The rows are grouped in 3 ways, from coarse to fine. Each group lies inside one group of the grouping before and may be the whole of it. The rows also spread widely along 12 directions, which tell nothing about the answers.
In the rows, zero is written as 128.
Known rows, each followed by its group in each grouping:
[ 99 123 126 148 135 148 139  75 141 169 126  76 152 142 161 130  76 113
 105 129 137 122 135 104  94 148 114 163 143 142 164]  J_458 fuz kir
[126 100 134 128 121 115 123 132 177 129 122 144 171 140 142 151 153 117
 116 175 172 141 129 114  56 113 105 105 165 124 134]  J_939 lasa sas
[120 119 150 148 120 132 121 152 116 147 126 122 137 142 150 143 127 126
 149 149 139 112 140  86 104 118 128  90 124 127 160]  J_458 befu nim
[135  92 150 149 117 124 133 157 136 122 144 165 144 101 115 206 177 139
 175  87 140 128  92 151  84 119 117  59 108  77 132]  J_307 tal dozug
[105 124 103 159 146 124 109 163 117  97 150 148 122 171  90  97 156 133
 161 142 138 112 106 107 157 138 179 110  91  97 129]  J_307 satu Zedun
[132 119 148 142 125 126 147 150 145 136 132 160 120 123 112 154 145 124
 156 122 123 114  99 119 115 133 153 101 125 101 127]  J_458 befu Sufek
[123 122 132 175 132 157 141 120 131 196 125 146  97 124 150 119 101 111
 133 165 127 113 157 100 110 141 137 110 138 143 166]  J_307 bigi Mub
[123 119 112 167 147 170 119  85 182 156 148 108 120 119  94 167 102 120
 128 115 131 138 114 131 106 146 165 184 121 117 128]  J_939 nelot mumap
[109 108  96 154 136 120 141 130 152 138 138 107  95 147 152 144 112 115
 139 157 132 150 139 113 108 183 181 124 137 131 170]  J_307 satu som
[ 96 116 135 158 127 154 133  80  93 207 118  64 164 147 214 127  83 135
 119 120 130  96 159 104  84 130  66 119 123 137 201]  J_307 satu biku
[131 113 113 155 157  99 150 123 135  97 151 147 140 155  98 105 150 139
 145 148 129 109 119 121  83 147 158  99 159 110 124]  J_458 befu naro
[111 114 113 169 148 151 125  93 118 144 138 105 155 140 119 119 109 118
 132 121 148 119 122 116 101 132 118 132 120 128 147]  J_307 bigi rofi
[104 144 136 130 115 156 121 137 168 101 137 160 147 130 107 176 148 116
 129 126 144 124 112 115 114 117 134 113 142 108 116]  J_458 fuz zuri
[133 104 108 149 163  98 147 105 156 129 141 115 138 175 144  90 113 137
 119 173 134 108 135 101  55 152 161 137 171 109 129]  J_939 nelot zatep
[ 94 106 109 143 127 138 127 133 162 118 130 141 134 141  95 161 177 124
 131 161 144 151 127 134 121 139 145 107 144 143 156]  J_939 gos filum
[113 135 118 178 156 180 148  70 120 141 142 122 126 115 103 143 113 122
 132 109 112 108 123 112 102 143 128 130 138 127 125]  J_939 lasa Gis
[ 93 113 111 113 119 120 132 142 173 119 134 121 153 177 156 152 152 129
 114 161 136 130 137 129  95 137 144 116 166 120 163]  J_307 bigi rofi
[150 103 126 142 156 124 158 118 121 118 108 128 125 111 121 125  88  61
 144 131 168 160  82  70  87 157 141 108 135 138  97]  J_307 satu biku
[120 141 121 155 129 163 106 128 184 145 137 179 126 123 101 145 139 114
 129 145 160 128 125 124 119 119 137 137 131 112 123]  J_307 satu biku
[123 113 138 156 136 139  96 170  92 117 130 107 141 173 137 111 123 128
 160 179 142 105 151  40 104 102 148  89 115 127 135]  J_939 nelot mumap
[121 113 156 119 118 148 116 149 160 193 123 122 130 149 150 149 113 130
 128 144 119 107 133  96 120 109 147 147 120 115 149]  J_307 tal dozug
[125 104 130 118 119 107 104 175 186 118 115 153 150 156 125 128 146  96
 123 201 185 153 118  86  99 116 149 124 139 124 120]  J_939 lasa sas
[112 104 113 125 157 158 166  56 164 151 129  78 144 147 111 158 123 131
 101 127  95 131 122 126  73 149 152 163 186 149 143]  J_939 nelot zatep
[115 113 132 133 115 109 115 172 156  93 147 133 149 156 153 179 156 137
 151 133 144 117 115 118  93 125 143  95 117  70 131]  J_939 lasa Gis
[133 116 132 188 114 160  89 122 182 165 124 159 133  79 113 180 118  87
 140 146 206 164 126 120  93 117 100 135  97 123 134]  J_939 lasa Gis
[165  63 155 133 147 114 126 165 137 163 140  89 104 154 100 166 133 149
 175 143  91 127 124  93 107 126 211 128 111 115 144]  J_939 gos filum
[123 116 124 150 130 103 152 121 162 131 126 139 134 119 147 140 106  93
 134 124 165 138  95 128  95 166 130 121 127 106 133]  J_458 befu naro
[ 98 137 146 153  99 155  93 138 161 205  92 177 160 119 159 104 119  85
 111 166 212 128 125 107 137  92  59 132  95 135 154]  J_307 satu Zedun
[103 113 148 114  95 138 121 161 143  85 122 125 172 125 137 228 176 113
 146 126 158 152 118 111  83 109 103  58 147 129 153]  J_458 befu nim
[ 97 125 121 173 133 163 115 122  94 144 146  94 137 151 148 140 111 138
 150 117 119  99 144 102 118 130 129 106 105 118 170]  J_307 bigi rofi
[136 106 123 148 136 128 127 141 159 144 126 145 116 130 117 138 130 103
 142 162 158 152 122 103 102 142 155 118 134 134 137]  J_307 satu Zedun

New rows, each followed by its group in each grouping:
[ 77 150 108 177 124 159 113  98 131 145 143 115 147 143 140 125 114 131
 122 132 146 103 144 122 126 140 111 137 113 125 171]  J_458 befu Sufek
[ 92 134 126 159 121 156 127 133 118 132 142  94 117 137 169 170  95 115
 145 108 120 111 118  96 132 159 146 117  89 100 149]  J_939 lasa sas
[127 117 116 129 143 128 121 129 152 113 141 100 144 162 142 143 106 118
 133 138 142 127 121  90  88 141 159 137 139 108 127]  J_307 satu biku
[113  97 105 121 157 122 141  97 141 106 136  58 159 173  94 136 125 124
 125 136 118 143 114 108 102 150 174 158 150 149 147]  J_458 befu naro
[115 114 120 137 139 126 148 126 156 130 123 147 127 133 111 127 131 100
 126 136 140 134  87 116 122 150 153 131 124 113 113]  J_939 lasa sas
[112 120 116 155 138 161 129 103 151 160 127 122 119 119 109 147 110 103
 132 121 140 143 112 118 128 145 145 151 115 136 142]  J_307 satu som
[ 53 172 112 106 105 180 121 135 200 115 134 150 135 157  94 169 159 114
 101 127 118 123 105 141 193 132 167 169 130 121 138]  J_458 befu naro
[127 110 119 186 142 151 112  98 130 123 153 104 147 120 125 174 122 134
 150 126 148 127 145 112  62 131 118 111 128 115 144]  J_939 lasa Gis
[ 93 161 140 179 112 198 114  89 154 192 115 156 133  76 112 155  94  84
 120  93 171 126 100 131 159 124  87 160  82 130 143]  J_458 befu nim
[187  76 158 149 145  76 165 130 152 161 134 117 120 115 160 152  85 116
 160 128 137 127 111 107  35 156 153 109 144  98 128]  J_458 befu naro
[121 137 155 156 111 145  94 129 171 155 143 159 177 128 158 160 130 141
 129 115 166  81 123 131  82  81  76 130 106  60 121]  J_939 lasa Gis
[134 121 132 142 138 155 116 120 174 169 138 141 126 144 108 139 129 133
 128 153 130 119 138 111 107 116 157 152 141 125 137]  J_307 satu Zedun
[ 86 137 140 105 126 154 153 131 119 109 131 135 159 168  95 145 186 149
 130 121  82  90 110 115 137 106 139  97 157 126 138]  J_458 befu Sufek
[ 95 140 133 144 105 136 126 145 168 126 161 132 133 140 154 202 145 156
 147  92 112  96 119 158 119 140 144 114 113  66 158]  J_458 befu naro
[148 108 153 166 129 150 133 117 143 197 110 124 107  95 133 153  89  92
 140 157 152 148 144  84  87 137 134 122 137 163 158]  J_458 befu nim
[128  88 122 152 137 113 111 127 122 133 137  73 165 156 156 139  99 120
 144 128 162 129 122 103  81 130 126 127 103 107 157]  J_307 bigi Mub
[128  98 141 149 121 141  97 138 152 149 141  92 143 139 119 184 128 139
 149 139 138 138 148 108  95 115 149 132 117 126 165]  J_458 fuz zuri
[ 93 115  78 136 127 110  93 116 224 109 146  93 159 173 120 144 131 121
  98 186 184 170 146 136  93 158 166 189 150 135 170]  J_458 befu Sufek
[116 127 126 169 140 151  98 112 160 158 144 145 146 144  82 112 131 139
 128 145 147 110 136 123 123 108 139 160 117 119 139]  J_458 fuz zuri
[ 61 160 118 109 125 166 139 114 177 145 115 144 143 167 133 111 126 106
  80 157 129 103 117 107 164 131 133 164 150 136 130]  J_939 gos filum
[114 153 149 156 117 133 114 151 152 168 133 150 120 149 180 107  76 118
 128 151 148  80 139  82 125 128 136 140 108  88 134]  J_458 fuz zuri
[ 73 118  99 143 132 173 154  85 147 149 111 115 127 125 100 148 148  94
 104 152 128 165 119 126 138 162 135 131 148 182 165]  J_939 lasa sas
[162  77 138 200 122 105 110 173 154 154 142 190 101  91 106 164 166 128
 185 165 173 153 129 136  77 134 143  64 102  99 147]  J_939 lasa sas
[115 135 142 132 128 153 113 109 155 127 129 112 177 132 112 155 107 107
 125 101 156 116  92 107 115 107 112 158 111 109 112]  J_458 befu naro
[ 71 148  99 168 121 140 115 120 150 139 139 122 128 147 149 122 111 114
 121 135 159 122 127 130 148 166 137 145  99 115 173]  J_458 befu nim
[131  92 130 125 138 114 138  92 168 160 131 100 173 149 153 147 124 138
 114 132 144 126 129 133  50 123 111 143 162 117 152]  J_307 satu som
[114 131 128 162 122 157 141 113 166 159 147 148 119 118 151 175 120 128
 134 115 126 111 132 144  92 144 130 116 141 100 151]  J_307 bigi rofi
[157  89 137 151 144 145 166 131 132 149 125 131  87 104 108 176 119  96
 159 143 112 155 122  94  86 154 176  87 156 150 135]  J_307 bigi Mub
[ 80 106  90 120 134 122 117 107 196 125 118 109 174 174 107 118 154 113
  91 162 172 157 103 143 117 136 137 179 140 131 149]  J_939 nelot zatep
[142  88 137 111 109  92 106 173 224 141 126 153 150 137 145 175 140 107
 126 169 190 163 114 123  69 122 145 135 140  98 130]  J_307 tal dozug
[141 111 119 176 142 149  91 121 147 144 147 103 126 119 110 159  87 109
 159 105 166 143 107 107 112 137 153 159  74 100 130]  J_307 satu biku
[117  95 112 168 140 111 103 163 115  85 148 121 138 154 104 140 153 130
 169 153 159 134 123  99 109 137 157  85 102 111 141]  J_939 gos filum
[132 113 129 167 144 153 121 131 107 113 139 118 127 132 107 146 123 115
 156 149 134 127 130  69  95 131 150  94 126 134 123]  J_939 lasa sas
[113  99 123 118 121 126 106 136 153 106 101 137 195 137 115 143 163  85
 122 164 210 175 109 101  82  99  82  98 147 152 134]  J_307 satu biku
[127 122 120 167 134 148 140 132 144 159 114 144  94 112 143 127  81  69
 135 165 162 150 127  78 110 162 151 116 135 148 136]  J_307 bigi rofi
[120 110 127 168 131 128 121 138 126 158 146 128 132 152 151 127 126 144
 150 140 131  98 143 122 102 127 134 105 114  98 165]  J_307 bigi Mub
[ 76 114  97 139 126 132 119 133 119 100 120  81 149 168 134 137 142 108
 125 179 156 159 151  88 115 154 141 102 147 176 187]  J_458 befu nim
[ 90 123 123 133 136 145 112 145 132 144 125 122 144 181 110  92 145 132
 126 157 124 104 117  98 157 110 155 146 108 121 140]  J_939 nelot mumap
[108 107 125 160 122 128 122 145 145 143 122 154 137 129 124 134 155 116
 144 146 162 136 111 129 116 129 121 102 108 113 147]  J_939 nelot mumap
[118 118 134 150 150 147 151  81 110 206 121  92 137 150 173  94  80 129
 117 126 110  90 138  98  99 137 113 146 134 132 162]  J_307 satu biku
[154 111 151 139 138 141 111 112 166 181 133  99 145 136 151 149  75 122
 129 129 143 113 132  88  74 110 137 170 126 107 127]  J_307 satu som
[111 137 104 160 143 115 114 134 192 151 167 140 107 177 111 102 122 159
 130 152 114  91 136 144 141 153 204 184 115  81 149]  J_458 befu naro
[ 99 129 110 156 137 157 110  59 180 118 145 139 211 121  61 151 164 133
 109  97 175 128  99 180  93 102  75 160 137 117 129]  J_458 befu naro
[ 82 157 116 115 128 126 139 134 149  82 134 112 146 169 166 124  83  94
 111 120 145 106  93  83 134 160 154 147 125  92 108]  J_458 fuz zuri
[120 105 111 195 142 175  99  86 159 162 142 142 138 100  43 151 154 126
 141 129 158 153 116 153 121 121 129 152  99 137 144]  J_939 lasa sas
[132 125 148 160 128 151 115 114 157 177 130 123 131 122 140 140  81 112
 128 142 152 121 137  91  95 125 130 152 126 125 140]  J_458 fuz kir
[123 143 147 117 126 153 123 135 167 132 119 137 145 138 112 140 108  95
 119 149 147 120 110  72 118 111 145 150 142 131 106]  J_458 befu Sufek
[111 134 116 137 138 121 141 123 164 115 126 139 133 139 123 120 110  92
 119 142 160 134  99 105 115 157 153 141 137 119 121]  J_458 befu nim
[112 120 127 134 129  97 135 135 152 130 153 108 150 179 171 131 128 160
 130 141 117  88 139 123  81 142 149 125 144  86 160]  J_458 befu Sufek
[114 134 146 136 133 170 128 102 141 181 109 100 137 130 128 133  82  95
 113 136 138 124 124  77 127 123 131 164 127 157 143]  J_458 befu nim
[108 147 128 174 114 159 100 165 148 145 146 167 108 136 144 144 120 120
 150 150 149 103 144 103 129 125 147 105 107  98 144]  J_307 bigi rofi
[ 91 145 138 157 123 174 134  95 114 138 122 120 154 117 137 142 101  99
 123 109 150 115 114  95 118 127  90 118 124 134 138]  J_458 fuz kir
[107 133 127 123 124 143  86 167 182 126 144 152 145 166  98 136 143 130
 130 142 149 112 107 108 148 103 166 162 101  87 115]  J_307 tal dozug
[131 109 118 139 133 136 132 121 196 178 131 119  99 133 134 156 104 107
 124 156 139 154 129 119 108 162 180 167 138 133 153]  J_307 satu Zedun
[ 72 151 106  93 115 126 120 190 178  59 136 148 132 195 102 141 176 117
 123 171 125 126 111 101 170 137 201 124 145 115 126]  J_458 befu naro
[139 114 134 137 132 102 124 149 174 141 138 113 119 162 169 128  81 116
 130 176 147 124 144  77  77 151 177 144 149 110 138]  J_458 fuz kir
[126 112 113 169 139 102 133 125 154 121 140 147 129 133 130 120 116 113
 138 156 166 135 128 117  81 159 143 114 139 111 138]  J_458 fuz zuri
[102 142 113 167 131 145 102 162 144 141 142 155 100 150 130 105 107 113
 142 161 150 110 132  85 152 144 171 133  95 106 135]  J_307 tal dozug
[160  76 129 162 152 123 121 105 159 164 135 101 135 128 107 143 113 122
 139 162 148 148 133 104  58 132 153 142 138 136 139]  J_939 lasa sas
[ 76 129 122 128 121 111 173 109 126 137 100 133 160 133 161 100 117  83
 110 108 161 124  69 130 137 162  90 120 115 118 144]  J_458 befu Sufek
[113 114 123 132 119 118 107 169 168 119 149 148 139 160 127 163 169 148
 153 124 138 119 110 145 122 123 157 113 107  73 145]  J_307 satu biku
[101 121  92 178 152 168 122  87 119 146 135 121 129 141  96 114 141 127
 130 159 138 137 156 114 111 142 131 118 146 167 170]  J_307 satu biku
[118 115 155 165 123 166 113 139 106 175 116 111 130 112 133 150  97 102
 158  98 145 118  94  91 143 114 118 127  57 109 133]  J_939 nelot mumap
[114 132 124 151 114  94 100 168 189 110 159 180 152 161 132 129 162 152
 142 152 167  99 121 146 102 121 142 120 118  60 136]  J_458 befu Sufek
[116 106 118 137 132 120  98 155 138 106 140 104 153 162 121 146 134 126
 152 131 156 133 110 103 116 122 154 129  97 100 137]  J_307 satu som
[107 149 139 149 112 153 122 137 165 140 135 150 125 119 144 172 115 113
 133 122 146 114 119 117 119 135 134 124 121 103 138]  J_458 befu nim
[122 138 117 193 148 176 103  80 130 173 135 113 145 130 140  99  62 103
 116 157 171 107 159  78  89 120 102 153 129 143 142]  J_307 bigi Mub
[ 99 137 124 124 125 123 145 150 155 139 132 153 119 167 171 118 130 129
 123 158 119  97 134 106 118 144 154 111 150 102 143]  J_307 satu som
[124  74 114 119 122  82  98 135 229 151 125 116 179 157 124 139 148 116
 107 169 197 171 101 154  85 127 137 184 119 105 148]  J_939 lasa sas
[123 120 152 144 110 124 128 160 152 149 123 166 136 122 130 149 146 117
 148 139 151 120 110 119 116 118 125  99 115 105 141]  J_458 befu Sufek
[127 121 136 166 137 137 136 130 120 151 127 129 116 126 122 126 108 108
 151 143 137 120 128  89 116 140 146 111 121 134 142]  J_458 befu naro
[120 127 124 145 145 103 119 142 119 105 153  94 146 185 160 106  98 141
 142 144 132  86 134  78  92 141 162 125 126  92 138]  J_458 befu nim
[159 115 153 100 138  92 129 186 160  88 147 108 124 176 149 158  98 123
 153 146 119 107 109  54  82 134 213 126 142  78  95]  J_458 befu nim
[164 101 152 174 136  96 112 145 157 177 139 174 144 117 148 106 101 127
 152 127 183  97 104 121  72 114 109 125  91  60 112]  J_307 tal dozug
[109 131 123 133 143 149 150 102 151 167 137 140 131 157 129 117 136 144
 117 129 100  93 126 131 118 133 143 139 152 114 145]  J_307 satu biku
